There are 5 hidden switches. A switch that is on adds its own fixed numbers to the row, and there is some noise. The rows also spread widely along 3 directions, which tell nothing about the answers.
In the rows, 128 means zero.
Known rows, each followed by its switches (1 for on, 0 for off):
[154 143 163 158 172 117 109 129 118 186 143  91 140  83 124 199] => 1 1 1 0 1
[122 147 150 150 146 132 101 123 126 169 143  86 156 100 105 166] => 0 1 0 0 1
[131 157 137 137 128 152 117 152 135 182 142 130 150 118 131 142] => 0 0 1 0 0
[129 160 123 138 122 115 136 120 124 181 146 116 139 140 140 160] => 0 1 0 0 0
[177 121 143 129 169 110 161 165 144 164 125 136 117  79 117 146] => 0 0 0 1 1
[189 148 155 170 186 148 113 145 136 230 144 115 157  39  97 174] => 1 1 1 1 1
[200 121 166 160 203 121 128 150 138 199 140 117 133  32 105 183] => 1 1 1 1 1
[160 110 190 147 197  97 119 136 123 140 138  86 118  56 114 202] => 1 1 1 0 1
[161 157 127 141 144 114 145 134 132 217 138 136 148 102 122 159] => 1 1 0 0 1
[134 152 171 158 143 143 102 109 116 145 118  86 146  85 120 163] => 1 0 0 1 0
[171 108 161 127 164  89 149 136 140 142 136 129 116  82 117 160] => 1 1 0 0 0
[183 138 165 167 189 115 125 134 120 197 139  93 129  58 123 205] => 1 1 1 1 1
[158 139 134 131 149 107 149 149 135 182 151 127 121 119 138 170] => 0 1 1 0 0
[135 145 162 141 147 110 128 129 113 147 125 101 118 122 157 187] => 1 0 1 0 0

New rows. What belongs after each?
[198 144 150 164 187 127 134 148 136 226 144 124 144  48 111 181] => 1 1 1 1 1
[196 121 167 156 187 129 126 145 139 189 144 125 135  38 103 169] => 1 1 1 1 0
[166 150 166 172 168 145  98 118 126 193 143  95 150  56 111 183] => 1 1 1 1 0
[165 131 127 122 161  85 169 153 139 175 140 135 114 115 129 161] => 0 1 0 0 1
[131 167 159 168 155 136  94 113 107 199 142  77 155  95 128 201] => 1 1 1 0 1
[160 136 163 148 180  85 141 133 110 166 137  92 107 100 148 210] => 1 1 1 0 1
[191 113 187 157 208  88 137 140 122 160 131  88 103  46 121 212] => 1 1 1 1 1
[169 100 146 114 163  92 161 155 151 138 145 143 111  93 112 142] => 0 1 0 0 0
[148 158 139 139 139 123 137 140 126 186 129 131 134 126 152 167] => 1 0 1 0 0
[133 145 168 149 143 152  96 132 128 163 130 110 156  84 120 158] => 1 0 1 0 0
[183 168 136 171 170 135 127 135 123 249 144 115 151  79 128 191] => 1 1 1 1 1
[146 141 143 139 139 141 133 143 134 167 128 125 138 100 118 134] => 0 0 0 1 0
[156 120 179 147 173  99 123 125 123 138 138  93 118  85 129 197] => 1 1 1 0 0
[136 127 169 134 160  92 133 129 118 124 110  94 118  97 130 176] => 1 0 0 0 1
[126 148 140 137 146  89 143 122 112 153 135  83 113 138 151 192] => 0 1 0 0 1
[166 159 116 138 143 102 157 134 132 219 136 137 139 117 138 169] => 1 1 0 0 1
[179 153 158 165 183 119 125 130 117 209 136  96 131  70 129 207] => 1 1 1 1 1
[170 138 140 139 158  95 151 140 127 185 142 127 118 109 149 185] => 1 1 1 0 0
[150 153 154 165 175 112 122 126 105 187 141  70 119 105 146 216] => 0 1 1 1 1
[164 135 120 122 153  84 169 150 137 186 141 138 115 120 134 164] => 0 1 0 0 1
[140 119 175 144 180 105 113 137 117 139 143  72 116  87 121 200] => 0 1 1 0 1
[168 135 149 137 168 116 141 161 133 180 131 139 131  83 128 163] => 1 0 1 0 1
[154 140 159 144 162  89 141 123 111 158 136  97 108 120 159 207] => 1 1 1 0 0
[164 129 122 117 142  88 174 148 143 171 144 148 113 126 136 152] => 0 1 0 0 0
[142 154 145 145 150  79 145 111 109 165 127  86 115 127 155 202] => 1 1 0 0 1
[164 122 167 141 185 108 140 161 124 146 129  98 104  82 134 186] => 0 0 1 1 1
[129 116 180 132 148  98 128 123 124  96 115  96 116 100 130 168] => 1 0 0 0 0
[136 127 162 135 144 160 102 156 147 156 142 128 154  78 100 130] => 0 0 1 0 0
[179 120 147 131 173 109 143 149 150 184 136 143 143  58  98 150] => 1 1 0 0 1
[154 120 131 109 138 107 164 161 148 143 129 155 118 119 129 128] => 0 0 0 0 0
[188 125 152 148 188 112 145 161 134 191 146 115 118  66 119 185] => 0 1 1 1 1
[129 157 149 152 131 137 101 106 124 180 141 103 161 101 115 162] => 1 1 0 0 0
[151 159 157 170 148 142 103 103 122 188 136  90 158  79 114 167] => 1 1 0 1 0
[129 151 158 155 157 128 104 130 114 181 149  82 141 104 125 189] => 0 1 1 0 1
[144 154 124 138 140 125 134 140 135 202 147 125 149 112 114 151] => 0 1 0 0 1
[167 123 157 139 164  91 153 129 125 142 135  98 103 101 133 179] => 0 1 0 1 0
[155 145 130 130 128 135 137 146 149 183 127 159 153  97 112 121] => 1 0 0 0 0
[141 163 148 165 149 132 112 118 109 193 149  81 130 113 145 195] => 0 1 1 1 0
[172 158 139 156 165  88 155 117 108 201 129 101 117 107 150 201] => 1 1 0 1 1
[211 113 171 153 209  98 146 157 140 185 137 118 117  36 110 191] => 1 1 1 1 1
[173 115 148 120 166  79 175 160 139 147 116 146 107  93 132 155] => 1 0 0 0 1
[155 140 133 130 150  97 157 142 125 174 150 120 111 132 155 181] => 0 1 1 0 0
[157 142 130 136 145 134 131 151 144 200 155 142 147 101 121 151] => 0 1 1 0 0
[167 143 142 141 170 118 150 160 129 187 127 118 111  96 141 176] => 0 0 1 1 1
[160 128 167 142 170  90 139 133 125 151 139 109 113  97 144 196] => 1 1 1 0 0
[114 166 159 156 131 145  96 118 108 164 130  87 149 118 142 176] => 1 0 1 0 0
[159 154 135 142 154 125 141 153 129 204 131 138 138 102 135 165] => 1 0 1 0 1
[151 143 134 126 133 118 149 142 139 167 124 145 141 109 127 137] => 1 0 0 0 0
[175 158 131 154 147 132 138 125 135 220 141 136 154  86 120 154] => 1 1 0 1 0
[178 143 143 152 158 114 141 125 133 192 134 126 138  81 117 161] => 1 1 0 1 0
[168 113 186 154 195  83 133 121 117 131 124  74 109  56 121 201] => 1 1 0 1 1
[141 152 166 157 167  94 123 117 100 168 137  72 117 111 152 225] => 1 1 1 0 1
[179 166 133 154 163 130 143 150 125 225 127 131 138  93 144 176] => 1 0 1 1 1
[122 163 135 148 135 129 113 122 119 193 146  97 153 119 121 166] => 0 1 0 0 1
[171 169 124 161 142 135 133 121 130 228 140 129 153  95 124 160] => 1 1 0 1 0
[146 131 155 142 154 135 110 142 133 171 152 114 142  88 112 161] => 0 1 1 0 0
[120 148 156 144 147 143 106 142 123 164 135  95 140 106 127 169] => 0 0 1 0 1
[143 135 159 145 147 114 117 117 127 158 137 107 143  94 115 166] => 1 1 0 0 0
[139 114 164 128 153  96 132 129 132 117 139  98 114 108 121 166] => 0 1 0 0 0
[148 118 163 128 171 106 138 165 131 140 131 112 112  94 127 170] => 0 0 1 0 1
[137 156 125 138 140  98 149 127 119 184 140 106 123 139 144 182] => 0 1 0 0 1
[152 149 160 162 167 141  98 131 126 202 147 103 161  67 104 179] => 1 1 1 0 1
[169 160 156 167 180  97 135 120 100 200 134  77 115 101 158 226] => 1 1 1 1 1
[146 133 167 151 164 118 111 121 128 162 136 100 148  68 101 170] => 1 1 0 0 1
[143 140 177 163 172 144  82 123 125 181 146  86 161  54 101 182] => 1 1 1 0 1
[187 132 154 140 171 112 155 154 133 173 124 134 113  78 138 170] => 1 0 1 1 0
[163 164 112 144 142 116 149 134 135 233 140 144 156 109 126 160] => 1 1 0 0 1
[158 114 156 118 173  94 157 171 131 140 127 124 100 102 142 173] => 0 0 1 0 1
[155 123 168 132 178  87 145 148 121 134 119 103 102  93 145 195] => 1 0 1 0 1
[169 125 160 145 168 124 124 142 142 176 148 128 140  67 110 169] => 1 1 1 0 0
[169 110 171 140 187  86 145 139 127 139 132  87 101  75 118 187] => 0 1 0 1 1
[181 127 150 133 178  80 172 146 126 155 111 122  96  91 143 178] => 1 0 0 1 1
